There are 3 ways to turn a row about zero (a turn may also mirror it). The second row of each pair is the first, turned, with some noise. The first 27 pairs use one turn. New pairs use 3 turns, one after the other, and a turn may come again.
(in the rows, 128 means zero)
Some pairs, each with its turns in order after it:
[ 86 126 136  61 111  87 116 142]
[103 127  90 138  70  92 119  84]	dutef

[ 68 133 165 161 131 118 136  73]
[130 130  69 141  97 102  93  76]	lev

[177  94 145 106  90 125 164 191]
[189 100 102 120 123 169  95  77]	dutef

[119  86 151 113 138 131 105 118]
[ 93 134 155 100 105 126 130 119]	neti

[152 113 121 138 106  91 120 119]
[145 154  96 116 132 137 154 117]	dutef

[125 161 122  99 179 151 129 109]
[ 93 134 189 130 110 123 127 127]	dutef

[ 71 128  97 133 129 100 126 148]
[101 148  87  99 104 140 112 156]	lev

[128 133 162 124 138 133 105 107]
[134 113 147 104 107 152 126 120]	neti

[210  91 129 210 142 162 204 119]
[131 163 101 114 208 152 236  96]	neti

[125 159 149  84 191 140 147 140]
[107 124 195 113 104 108  96  99]	dutef

[123 122 119 128 143 136 111 119]
[115 119 138 121 123 127 144 142]	dutef

[160 134  62 129 131 115  84  92]
[182 136 139 111 110  76 152 168]	neti

[134 133 163 157 176 130  99 140]
[126  71 138 104 124 131 148  94]	neti

[119 128 173  86 121  89 128 141]
[153 110  86 125 157 172 132 123]	lev

[128  92 129  99 136 175  78  62]
[139 160 180 100  52 129 158 124]	neti

[169 125 139 124 107 147 151  92]
[154 172 126 109 136 164 148 127]	neti

[101 103 178 139 122 128 123 113]
[165 109  95 131 126 111  96 111]	lev

[120 132 133 134 168 120  46  51]
[157  83 175  84  57 127 161 162]	neti

[173  98 106 125  57  74 112 106]
[159 162  57 135 126 166 182  97]	dutef

[112 136 112 136 108 101 149 167]
[132 145 102 114 109 140 155 165]	lev

[122  88 144  64 126 144 128 129]
[141 124 123 152 186 147  92 152]	lev

[169 175 106 123  90 155 143 131]
[133 161 175 159 113 151 167 122]	lev

[168  84 113  73  94  98 121 182]
[162 142 140  99 195 163 153 187]	lev

[127 130 110 149  70  93 147  93]
[137 151 138 135 159 147 127 195]	neti

[104 158 117 137 114  85  96 129]
[121 145 107  83 103 161 129 108]	lev

[139 121 140 192 134 130 126 173]
[185 120 124 103 155 117 110 167]	dutef

[134 119  98  96 121 112 126 174]
[148 122 111 116  73 148 113 118]	dutef

New pairs, each followed by its turns in order:
[142 129 182  63  89 139 165 162]
[114 120 106 104 167 160 123  43]	dutef lev lev

[133 126 126 117 121  91 107 103]
[114 116 116 125 105 112  96 108]	lev lev lev

[127  95 145  99 146 139 138 145]
[ 84 125 108 120 132 146 111 137]	dutef dutef dutef

[132  89  63 114 100 122 122 119]
[140 106 158  96 153 161  92 162]	lev dutef neti

[111 185 132 118 165 115 139 175]
[123 127 157  75 101 119 106  80]	dutef neti neti

[116 116 128 106 140 142 143 117]
[138 140 134 160 131 126 126 137]	neti lev dutef

[123 131 175  70 177 193 143 133]
[167 135 107  64 195 169 136 131]	lev lev lev

[146 105  97 167  92 149 107  58]
[160  54 134 130  91 168 150 105]	lev neti dutef

[143 109  59 125 116 187 131 127]
[ 90 169 110 155 163 176  95 115]	neti lev dutef

[127 136 135 122  79 106 145 132]
[145 124  96 156 103 112 141 120]	lev lev lev

[120 105 112 133 145 148 124 174]
[120 179 135 120 132 122 152 136]	dutef dutef neti

[ 93 138  98  66 128 129 143  97]
[155 153 117 185 102 134 168 148]	dutef lev dutef

[124 125 147 119 117 114  72 148]
[142 100 158 103 152  96 144 127]	lev lev dutef

[157 138 108  88 205 146 118 110]
[183  85  98 139 148  97  86  99]	neti neti neti

[107 140 119  88 125 120 137  62]
[157  91 103 126 159 136 106 178]	dutef neti dutef

[133 107 123 126  97 110  78 185]
[147  61 149 147 117  94 123 155]	lev lev lev

[154 140 106 120 156 128 125 140]
[140 124 100 127 137 100 100 123]	neti neti neti

[210 151 113 104 128 146 146  46]
[113 152 146 125 119 119 182 234]	lev lev neti

[139 128 117 113 126  99 131 127]
[154 130 131 129 148 123 131 112]	dutef neti neti

[126 147 136 112 152 160 134 122]
[144 120 119 150 130 123  90 131]	dutef neti lev

[129 105 115 178 106 128  46 152]
[151  78  69 127  91  89 141 162]	dutef neti neti

[ 91 114 114 129 151 125 125 132]
[145 163 122 115 125 132 135 152]	lev dutef lev

[138 135 123 210 132 100 145 123]
[ 60 137 144 161 102 132 166 126]	lev lev lev

[124 210 148  98  97 117 133 174]
[163 189 179 103 137 161  89 123]	dutef dutef dutef

[ 88 129 135  76 133 114  94  79]
[121 172 145 107 187 165 110 141]	lev neti neti

[114 128 125 150  90 107 142 133]
[165 114 133 155 125 131 106 117]	dutef dutef dutef

[104  70 134 158  91 126 173 124]
[145 151 173 157 116 173 174 108]	lev dutef lev

[128 141 168  52 210 125 128 160]
[ 65 126 209 120 161 107 128  71]	dutef lev lev

[141 118  75 149 120  90 148 102]
[185 114 137 114  82 122 114 123]	dutef dutef lev

[124 113 133 125 158 132 126 146]
[ 99 136 134 118 119 142 128 115]	neti lev lev

[103 138 121 128 115 138 149 190]
[149  85 106 120 156 152 143  98]	dutef neti lev

[123  75 119  56 204 100 121 165]
[185 152 100 109 193 172  79 178]	lev dutef lev

[126  80 132 137  66 196 108 157]
[ 99  71  72  94 119 136 163  81]	neti dutef lev

[ 70 123 150 210 131 134 131 124]
[150 175 141  99 139 124  46 140]	dutef dutef neti

